There are 4 ways to turn a row about zero (a turn may also mirror it). The second row of each pair is the first, turned, with some noise. The first 36 pairs use one turn. New pairs use 2 turns, one after the other, and a turn may come again.
(in the rows, 128 means zero)
Known pairs, each followed by its turns in order:
[153 143 121  88 120  83 103  63]
[109 135 113 151  64 166 165  99]	(1)

[111  76  62 137 154 154 175 109]
[139  96  71 178 106 144 149  70]	(2)

[ 85 105 173 125 110 133 180 163]
[122 152  73 102 107 127 185 161]	(0)

[108 124  85 154 135 193 121 165]
[119 107 136 150 194  74 119 134]	(1)

[130 193 150 137 111 168 114 128]
[157  99 168 118 121  95 173 136]	(1)

[167 150 159 131 136 128 128 108]
[114 107 141 143 171 141 127 149]	(0)

[ 80 164 122 130 173 114  95 150]
[152 114 122 161 121  86 157  76]	(0)

[ 77  89 136 160 153  99 175 110]
[188 143 105 115 103  91 147 177]	(0)

[142  80 130 181 141 134 116 142]
[147 141  93 180 158 108 141 132]	(3)

[132  78 129 113 107 158 116 137]
[131 111 120 154 140 124 100 176]	(3)

[173 112  77 140 121  96 105  88]
[ 70  87 124 115 163 137 149  94]	(2)

[128 130 189 103 186 101 101 160]
[145 117 138 121 179 115 207 101]	(0)

[ 90 110 117 101 118 129 108 161]
[130 140  83 104  98 138 121 152]	(2)

[114  99 111 135 108 131 120  94]
[ 97 136 115 139 114 155 151 110]	(2)

[122 175 124  94  99 100  94 162]
[120 150 118  64 140  95 119 157]	(2)

[152 143 104 130 101 193 169 175]
[145  87 191 128 183 110 101 104]	(1)

[ 88 195  93 108 148  86 138 140]
[186 165 137 196 118 134 147 148]	(1)

[111  61 183  84 115 150 152 152]
[123 150 121  74 106 176 199 152]	(0)

[155  95 134 148  75 129  77 154]
[175 100 103 148 180 155 105 146]	(3)

[118 106 124 106 106 135 134 138]
[134 111 137 136 117 128 105 151]	(3)

[138 140 129 135 141 111 172 113]
[132 132 127 116  93 112 162 118]	(3)

[109 182 121  80  68 108  89 173]
[121 177 103  43 130  90 138 168]	(2)

[106  94  60 186 158 165 124 120]
[ 70 111 108 173 191 107 123 167]	(1)

[129 143 188 112 141  95  98  76]
[ 86  91 151 116 150 168 184 123]	(3)

[157 133 167 113 117 199  96 155]
[142  89 135  74 148  80 147  84]	(1)

[140  93 116 164 134 112 182 140]
[167 116 112 158 163 160 132  97]	(2)

[167 131 129 152 119 123 222  99]
[ 99 151 127 127 144 101 100 223]	(0)

[125  83 179  87 129 138 129 133]
[130 126 137  90 123 169 184 142]	(0)

[128 114 137 135 125 120 106 178]
[149 117 123  93 128 155 110 152]	(2)

[144 111 119 112 144 186 184  90]
[ 98 131 103 107  89  69 137 175]	(3)

[129 100  93 112 138  90 193  63]
[143 121 180 117  85  64 184 152]	(3)

[185  84  86  73  76 120  82  58]
[168  97 175  79 184 118 142 221]	(3)

[153 103 107 129 121 127 139 129]
[104 128 136 131 140 143 113 111]	(1)

[135 134 153 149 162  78 134 159]
[147 120 134 126 170 135  70 138]	(2)

[149 123  97  84 102 138 153  81]
[ 91 108 167 105  93 139  95 164]	(0)

[ 97 153 197 101  89 114 169 181]
[206 142 161  85  92 115  80 135]	(1)

New pairs, each followed by its turns in order:
[ 96 109 126 142 159 135 132  88]
[111 154 113 109 170 146 111 138]	(0) (0)

[138 161 147 112 160 161 142 117]
[128 169  88 121 107 104 134 123]	(3) (2)

[104 127 139 206 143 153 174 187]
[ 86  85 148  87 131 148 196  77]	(2) (1)

[152  77 144 121  85 147 105 126]
[154  93 146 114 161 116  75 129]	(2) (1)

[139  90 134 154 137 112 130  89]
[141 148  89 119  81 129 130 124]	(1) (2)

[163 145 147 117 122 160 165  85]
[139 140  56 124 143 121 151 141]	(3) (2)

[122  67 136 115  93 156 130 129]
[163  90 134 102 101 141 123  90]	(1) (0)

[156 123 107 131 133 137  92 162]
[144 125 129 136 164 121 175 114]	(3) (1)

[ 84 179  45 144  73  97  98 109]
[ 85 113 218  58 104 107 122 126]	(2) (3)

[ 93 121 154  95 104 134 164 178]
[156 113 157 187 117 135  85 129]	(0) (1)

[158 117 123  77 114 119 105 107]
[ 92 156 130 151 122 134 167  98]	(1) (2)

[124 127 178 143 158 122 155 135]
[141 104 125 124 116  76 114 110]	(3) (3)

[ 80 106  72 128 150  78 162 103]
[102  99 115  48 169 128 106 108]	(0) (0)

[131 120 107 152 151 142 142 145]
[139 105 127 135 113 124  90 125]	(1) (2)

[103 152 182  77 158 121 122 107]
[ 87 118 176 142 137 151 116  72]	(1) (1)

[160 127 120 185 139  72 143 161]
[152 139  89  69 117  95 176 135]	(3) (3)

[ 93 131  97 140 141  67  77 181]
[136  61 189 102 139 109  84 157]	(0) (0)

[110 119 126 100 166 131 157 102]
[163 129 128 140 157 106 134  91]	(2) (3)

[152 125 116 156  92  83 141 164]
[124  85 168 129 156 123 173 117]	(3) (2)

[ 79 127 155 140 113 158 125 112]
[131 119  95  96 156 155 124 152]	(1) (2)

[170 123 141 128 134 149 143 177]
[118 163 158  97 165 145 136 140]	(2) (0)

[142 177 158 139 146 160 132 107]
[113 167 141  90 134 132 148 166]	(1) (0)

[101 142 143 153 140 132 150 170]
[130 166 114 129 128 175 138 133]	(1) (3)

[149 130 112 108 102  80 144 172]
[142 115  74  94 142 147 128 161]	(3) (3)

[ 98 115 170 193 147  71 108 107]
[179 199 121 128 133 128 169 177]	(0) (3)

[109 122 145 111 151  95 138 108]
[140 115 105 142 164 138 134 149]	(0) (2)

[106 138 138 113 145  86 120 135]
[154 139 108  86 126 131 119 117]	(1) (3)

[135 148  71 128 134  96 145 118]
[142 110 165 141 157 168 144 108]	(0) (3)

[150 146 150 141 117 156 114 142]
[137 123 135 141  93 125 112  92]	(0) (2)

[128 137 115  99 131  95 144 125]
[110 105 153 120 131 115 152 132]	(1) (1)

[180 155 122  92 145 122  95 148]
[162 123 136 122  89  70 141 144]	(3) (2)

[100 178 112 187  99 168 138 104]
[124 118 133  65 113 177 128  70]	(0) (2)

[175 156 144 189  72 133 114 114]
[192 115 117  92  83 126  79 144]	(1) (1)

[106  92 121 186 171 129 128 179]
[109 137 170 109 147 131 106  50]	(3) (2)

[136 146 103 135 139 150 125 140]
[147 105 107 150 136 128 117 128]	(0) (0)

[177  93 152 134 124 125  99 136]
[114  90 148 129  80 116 146 134]	(1) (0)

[176 102 156 161 106 154 115  85]
[161  82 155 115  70 128 120 140]	(0) (2)

[128 157 187  84 116 149 143 183]
[ 98  95 184  88 177 155 119 143]	(1) (0)

[174 117 101  95 104  81 116 110]
[127  90 102 173  97 154 109 156]	(1) (0)

[146 132 193  74  97 124 204  68]
[176 153 111 118 173  86  25 111]	(0) (1)

[141 106  87 148 152 146  94 106]
[134 124 140 142 158  69 152 113]	(3) (0)

[134 109 136 171 154 105 144 124]
[102 137 103 138 170 113 144 140]	(2) (3)

[ 95 104 147  85 177 133 122 156]
[ 98  71 114  99 141 104 141  95]	(1) (2)

[144 121 119  82 180 106 140 130]
[125 104 110 102 153 113 173 161]	(0) (0)

[152 136 149 130 113 105 100 123]
[112  94 119 154 105 128 115 134]	(0) (2)

[ 67 115 111 155 150 101 170 148]
[149  71 123 117 152 116 172  91]	(3) (3)

[139  87 100 118  61 114 165 113]
[ 91 172 157 108  79 169 122 152]	(1) (2)

[121 102  79 133 153 116 189 120]
[164 114 135 117 118 200 124  97]	(0) (3)

